The groups are shells around one centre, one inside the other: the same stretched ball of 5 dimensions in 7 sizes.
(in the rows, 128 means zero)
Known rows, each followed by its group:
[150 140 146 190  49 164  97 172 142 127 148 138 106 126 115 118 152] : J_767
[118 134 148 170  74 161 110 182 129 173 136 120 120 134 154  84 131] : J_532
[143 166 124 117 140 111 101 118 130 135 144 169 129 109 154  89 100] : J_532
[137 163 124 138 127 116 102 136 125 115 144 161 131 101 129 120 113] : J_532
[152 148 124 146  41 157  47 149 160 129 163 166 114 172 134  59 142] : J_322
[125 154 132 112 109 144  89 117 122 143 153 140 119 121 166  90 142] : J_455
[109 164 115 106 136 122  87 119 107 110 151 146 138 101 141 126 134] : J_245
[142 149 135 180  92 131 109 179 137 131 136 153 127 116 117 111 108] : J_445
[109 157 119 126 120 125  89 147 116 125 145 145 141 115 139 110 121] : J_245
[151 136 137 200  23 163  73 200 162 136 148 153 116 164 110  79 132] : J_445
[105 136 152 150 112 149 133 170 114 195 127 111 126 117 180  79 116] : J_382
[150 163 119 134 109 117  82 137 143 123 149 177 129 129 134  85 104] : J_382
[143 149 120 153  35 161  42 153 151 103 167 159 116 160 112  94 161] : J_767
[125 158 128 136 115 135  99 127 111 103 151 139 123  90 125 149 150] : J_245
[126 151 136 151 133 115 127 170 128 171 125 150 139 114 158  77  77] : J_382
[147 132 143 193  20 173  75 194 159 149 149 143 110 166 124  72 141] : J_322
[139 150 145 145 119 132 124 144 129 167 135 144 119 111 165  84 107] : J_532
[133 173 115 101 158 102  97 105 119 116 148 170 136  96 148 110 106] : J_382
[ 95 143 146 143 155 121 151 176 105 200 114 118 144 100 183  81  80] : J_532
[115 171 113  98 174  94 105 120 111 131 139 164 149  96 157 101  88] : J_767
[101 151 135 133 129 137 117 142  99 136 140 119 131  89 149 136 140] : J_245
[111 168 131  80 192 107 130  90  95 157 137 140 133  76 192 104 108] : J_767
[135 162 115 110  92 137  56 115 135 110 164 164 124 137 140  91 143] : J_455
[134 150 142 145  98 149 106 135 122 134 148 133 112 106 144 119 148] : J_455
[ 98 139 150 168 136 132 154 189 104 183 115 110 139  92 160 110  97] : J_322
[125 161 135 105 159 116 122 114 115 166 137 147 128 100 184  82 101] : J_455
[133 158 135 117 148 114 120 131 129 180 133 157 131 117 185  56  82] : J_767
[112 164 125  86 156 122 102  96 103 137 149 140 129  94 174 108 132] : J_532
[152 143 142 171  39 173  78 148 142 115 160 139  98 132 119 118 175] : J_445
[117 170 109  94 151 105  83 116 118 124 148 165 145 114 154  93 103] : J_245
[100 146 134 147 123 130 117 173 112 160 130 127 142 111 153 101 107] : J_382
[168 157 116 160  36 148  38 144 163  82 170 182 112 156  94 100 151] : J_322
[142 161 135 113 123 135 100 101 123 133 153 149 112 103 161 105 140] : J_322
[106 155 135 139 159 113 140 154 102 151 125 131 142  80 153 124  98] : J_382
[132 146 142 136  93 151 100 139 131 162 146 137 114 129 166  78 133] : J_455
[134 160 124 132  94 145  78 115 118  84 163 144 115 100 116 152 172] : J_445
[ 83 143 141 131 159 120 145 176 102 207 115 116 150 107 193  70  77] : J_445
[ 95 133 159 153 133 144 157 178 105 215 116 100 131 104 193  79 102] : J_445
[ 98 168 113  82 179  99 104 117 104 148 139 152 153 102 176  88  91] : J_322
[135 149 138 154 115 125 117 166 137 171 130 153 130 125 158  69  87] : J_455
[117 154 129 115 135 119 105 147 129 183 134 152 140 134 184  45  82] : J_245
[115 147 140 148 143 114 137 178 124 195 118 142 144 117 174  61  65] : J_767

New rows. What belongs after each?
[134 148 121 157  60 145  62 173 149 129 152 160 130 158 124  75 123] : J_322
[146 141 131 172  30 165  59 175 157 132 157 154 115 167 123  73 143] : J_245
[103 141 141 165 107 144 123 178 109 149 132 115 132 101 139 127 129] : J_322
[169 153 119 166  22 157  35 150 166  85 171 179 109 163  94  96 158] : J_322
[107 173 116  77 204  85 121 105 102 154 133 159 152  87 184  88  74] : J_322
[123 144 139 156 110 129 117 181 135 186 126 145 136 136 165  55  82] : J_382
[149 159 121 154  99 120  86 155 144 119 145 174 131 127 120  95 103] : J_322
[114 154 142 121 137 140 125 116  99 141 143 119 118  81 163 133 148] : J_445
[106 175 116  61 204  92 114  86  99 151 140 156 146  87 193  89  91] : J_322
[120 160 136 115 181  99 144 136 115 187 121 150 141  95 189  69  63] : J_322
[ 96 146 139 122 133 136 120 151 107 181 132 120 136 114 183  81 113] : J_532
[ 79 148 138 109 177 115 145 155  94 205 117 116 151 100 204  72  80] : J_445
[110 159 130 111 138 133 107 115 101 126 148 130 127  89 154 132 145] : J_532
[133 159 132 143 123 127 111 133 117 117 144 146 123  90 131 135 131] : J_532
[127 152 137 146 137 114 128 165 129 177 125 151 138 115 164  70  74] : J_382
[143 155 121 150  61 150  59 141 139  91 164 158 117 133 107 121 159] : J_455
[114 137 157 173 117 144 150 180 113 183 121 112 124  97 161 106 112] : J_245
[ 97 168 117  99 183  98 118 124  95 132 135 145 152  81 158 122  97] : J_445
[123 149 147 166 135 126 147 164 111 153 125 129 128  81 143 128 107] : J_445
[103 150 131 135 140 118 121 168 116 174 126 137 146 116 167  78  85] : J_532
[ 81 146 144 113 173 122 149 154  94 209 118 110 146  97 206  75  87] : J_322
[124 166 125 108 170 100 120 123 116 152 134 159 140  96 168  90  84] : J_455
[140 139 139 187  55 153  92 192 148 149 141 146 121 147 126  82 120] : J_532
[104 173 113  68 180 103  97  90 100 132 148 152 144  93 176 103 112] : J_767
[116 166 118 110 151 112 101 119 108 115 146 151 138  90 143 127 120] : J_455
[125 155 123 133 118 118  93 158 135 155 138 161 141 136 154  65  88] : J_382
[139 162 134 128 153 109 127 127 123 150 134 158 128  93 160  97  92] : J_322
[118 137 157 159 119 143 146 173 120 203 121 118 123 112 182  73 101] : J_245
[107 163 135  96 201  99 149 115  97 179 124 138 141  76 196  92  80] : J_382
[134 178 115  87 174  97 102  86 112 112 149 170 134  84 154 118 109] : J_445
[132 163 128 115 123 135  94 101 112 104 157 144 116  90 139 140 157] : J_767
[105 149 148 121 145 140 138 126  96 166 135 110 122  83 180 118 136] : J_445
[ 94 154 129 103 151 125 113 132 101 163 137 128 140 105 180  93 114] : J_532
[ 94 146 138 130 138 131 126 160 105 178 128 119 140 108 176  89 106] : J_455
[ 96 158 134 118 183 107 146 140  92 161 124 127 146  73 171 119  93] : J_532
[137 158 115 127  85 134  59 137 142 118 158 168 129 146 134  81 127] : J_455
[ 91 137 153 146 147 130 157 183 106 221 111 109 141 108 197  66  80] : J_322
[152 147 139 167  58 159  85 148 141 118 155 146 105 126 121 116 157] : J_532
[104 151 131 131 117 140 103 142 106 132 144 124 130 102 146 127 143] : J_382
[121 161 120 118 149 103 104 147 128 160 133 165 148 123 164  65  72] : J_322
[101 170 119  69 202  93 120 101 100 166 134 151 150  92 197  78  81] : J_767
[140 144 128 179  48 153  71 181 147 117 151 153 122 146 107 102 137] : J_245
[ 85 158 126 101 190  99 135 145  97 181 121 134 158  95 189  81  71] : J_445
[152 161 130 118 108 132  86 111 139 138 154 166 114 127 159  77 124] : J_767
[154 156 124 139  86 130  74 144 154 141 150 176 123 150 144  59 106] : J_245
[ 89 148 133 123 149 122 125 163 105 182 125 125 148 111 180  80  92] : J_767
